There are 3 ways to turn a row about zero (a turn may also mirror it). The second row of each pair is the first, turned, with some noise. The first 27 pairs use one turn. New pairs use 2 turns, one after the other, and a turn may come again.
In the rows, 128 means zero.
Known pairs, each followed by its turns in order:
[120 149 102 114  92 144 207 148]
[ 95 186 158 161 135  73 118 119] | giriv

[175 139 134 108 177 159 124 117]
[154  74 132 143 163 105 131 102] | Roki

[ 49 127 131  94 121 165 121 115]
[149 203 135 126 169 152 123  99] | Roki

[201  84 120 103 131 112 123 123]
[ 86  71 123 108 127  85 112 108] | Roki

[149 148 111 175 174 124  84 128]
[124  71 110  92 121 149  85 112] | giriv

[141 117 169  90 158 121 159 132]
[107 153 147 135 112  89 137 174] | niti

[127 182 135 156 133 129 122 125]
[ 83 119 114 133 114 146 110  99] | giriv

[ 83 130 127 141 108 167 164  67]
[115 101 177  87 106 115  90  84] | niti

[ 83 115 135 111 173  71 136 136]
[174 105 124 146 104 107 157  68] | giriv

[113 106 196 191 131 110 130 125]
[148 127 133 143  77 156  59 151] | Roki

[177 118 130 207 113 128  99 137]
[135 101 146 155  46  88 123 147] | Roki

[ 88 105 207 126  89 132 140  91]
[110  84 170  75  67 132 130 162] | niti

[102 123 131 132 131 157  61 174]
[111 133  79 150  93 175 151 104] | niti

[142 126  97 120 140 145 131  69]
[131 103 146 138 141  79 119  92] | niti

[ 97 145 120 118 169 164 122 114]
[ 96 142 145 149 110 121 136  82] | niti

[ 54 207 143 157 173 110 119 128]
[120 116 126 158  98 168  97  25] | giriv

[120 127 127 142 129 158 138 129]
[145 143 114 144 126 119 124 128] | Roki

[152 140 166 105 140 180 158 116]
[126 164 119 156  90 144 101 171] | giriv

[175  67 141 132 106 121 142 161]
[132 125  73 108 126 110 107 184] | niti

[166  98  98 163 110 131 142 119]
[139 111  94 100 168 111  98 128] | niti

[129 121 149 179 140 133  98  71]
[151 114 149 162  75 153 110  83] | Roki

[133 139 120 124 128 152 207 119]
[128 125  55 161 158 139 135 138] | Roki

[138 115 124 151 117 111 139  77]
[130 154  88  88 133 125 138 124] | giriv

[118 128 107 147 136  87 131 124]
[131 111 119 111 135 109 135  91] | giriv

[116 130 140  57 161  99 127 207]
[147  71 180 191  89  93 155 128] | giriv

[119 159 152 118 113 151 116  94]
[137 113 151 111 101 117 157 104] | niti

[ 69  62 139 134 100  81 129 106]
[ 95 180 112  87  93 165  80 108] | Roki

New pairs, each followed by its turns in order:
[193 104 207  55 177 177 159 108]
[181  88 166  58  76 120  92  43] | Roki Roki

[ 94 112 143 106 153 143 132 112]
[126 102 144 110 108 165 123 136] | niti niti

[133  74 114 155 139 129  94 112]
[125  91 127 105 163  84 131 110] | giriv Roki

[164 140 158 101 142 101 125 166]
[144 188 124 110 156 148 120 137] | niti niti

[129  72 141 135  85 125 121 119]
[163  90 100 108 148 113 147 142] | giriv Roki

[204  82 109 114 137 118 135 116]
[127  94 123  53  88 126 151 144] | niti Roki

[ 71 109 160 144 130 126 148 136]
[139 139 158 167 147 172 142 132] | niti giriv

[119 128 120 120 127 134 171 146]
[101 111 139 136 115 156 135 119] | niti giriv

[148  92 178 141 146 127 108 134]
[107 127 182 120 108 114 104 114] | Roki Roki

[150 137  96 128 131 193 141 144]
[122 112  91 104 117  71 119 100] | Roki giriv

[134 123 127 114 111 149 136 111]
[ 93 118 135 118 120 132 128 126] | niti Roki

[202  55 126 129 146 130 132 129]
[126  63 165 143 134  62 150 151] | giriv giriv

[111 104 116 148 159 204  78 130]
[165  98 150 114 178  99 184 157] | Roki niti

[128  56 108 114  49 131 113 136]
[164  89  41 158 127 132 105 122] | niti niti

[106 132 118 127 207 100 116 113]
[ 60 124 162  98 139 164 131 116] | niti niti

[132 108  49 183 109 134 129  95]
[150  98 150  98 119 119 121  35] | niti Roki

[ 49 130 114 132 133  69  60  95]
[107 142 145 215 208 147 113 116] | Roki Roki

[144 121 115 115 134 141 127  80]
[104 133 137 138 167 116 148 147] | giriv Roki

[176  49 145 135 176 155 115 135]
[150 160  39 159 152 123 131 162] | giriv niti

[123 129 125  73 123 130 134 207]
[125 134 154 170 107 111 190 176] | niti Roki

[112 123 132  49 102 182 151 142]
[152 113 146 177 124 147 102 209] | giriv Roki

[128 126 122  76 144 104 168 145]
[156 113 147  96 152 143 129 176] | giriv niti

[146 118 153 127 105  69 121 141]
[119 126 111 140  68 162 118 132] | Roki niti

[ 96 133 113 162 144 117 124 129]
[147 132 118  92 109 150 130 134] | giriv giriv

[116 137  49 129 127 127 141 139]
[147 124 105 143  90 155 183 122] | giriv giriv

[142 197 151  83 129 127  64 114]
[123 207 100 176 149 111  92 128] | giriv Roki

[133 127 145  85 101 140 207 129]
[161 151 164 100 170 187 153 139] | giriv niti

[178  63  82 142 130 129 107 202]
[158 137 133  86  94  92 226 112] | niti Roki

[137  63 153 133 191 124 119 136]
[ 76 106 175 102 130 110 116  72] | Roki Roki

[153 129 117  93 142  94 147 134]
[107  83 102 140 128 115 113 118] | niti giriv

[ 50 127 130  93 119 117 151 130]
[ 90 159  60 119  98 139 113 126] | giriv giriv

[113 114 102 118 120 133 158 115]
[119  99 145 133 138 156 137 139] | giriv Roki

[132  81 119 127 128 155 142 118]
[134  88 149 120 141 112 143 153] | giriv Roki

[114 119 160 132 128 138 128 148]
[111  93 129 130 125 146 125 138] | Roki giriv

[166 140 119 135  88 141 129 139]
[130 121 115 145 158 108 135  93] | Roki giriv

[103 123 152 173 108  96 122 142]
[149 154 127 128 170  86 115 122] | niti Roki

[127 124 188  93 107 144 145 130]
[185 128 171 113 113 126 127 118] | Roki Roki

[139  49 115  57 156 115 149 117]
[ 77 105  95 158 114  58 161 170] | giriv giriv

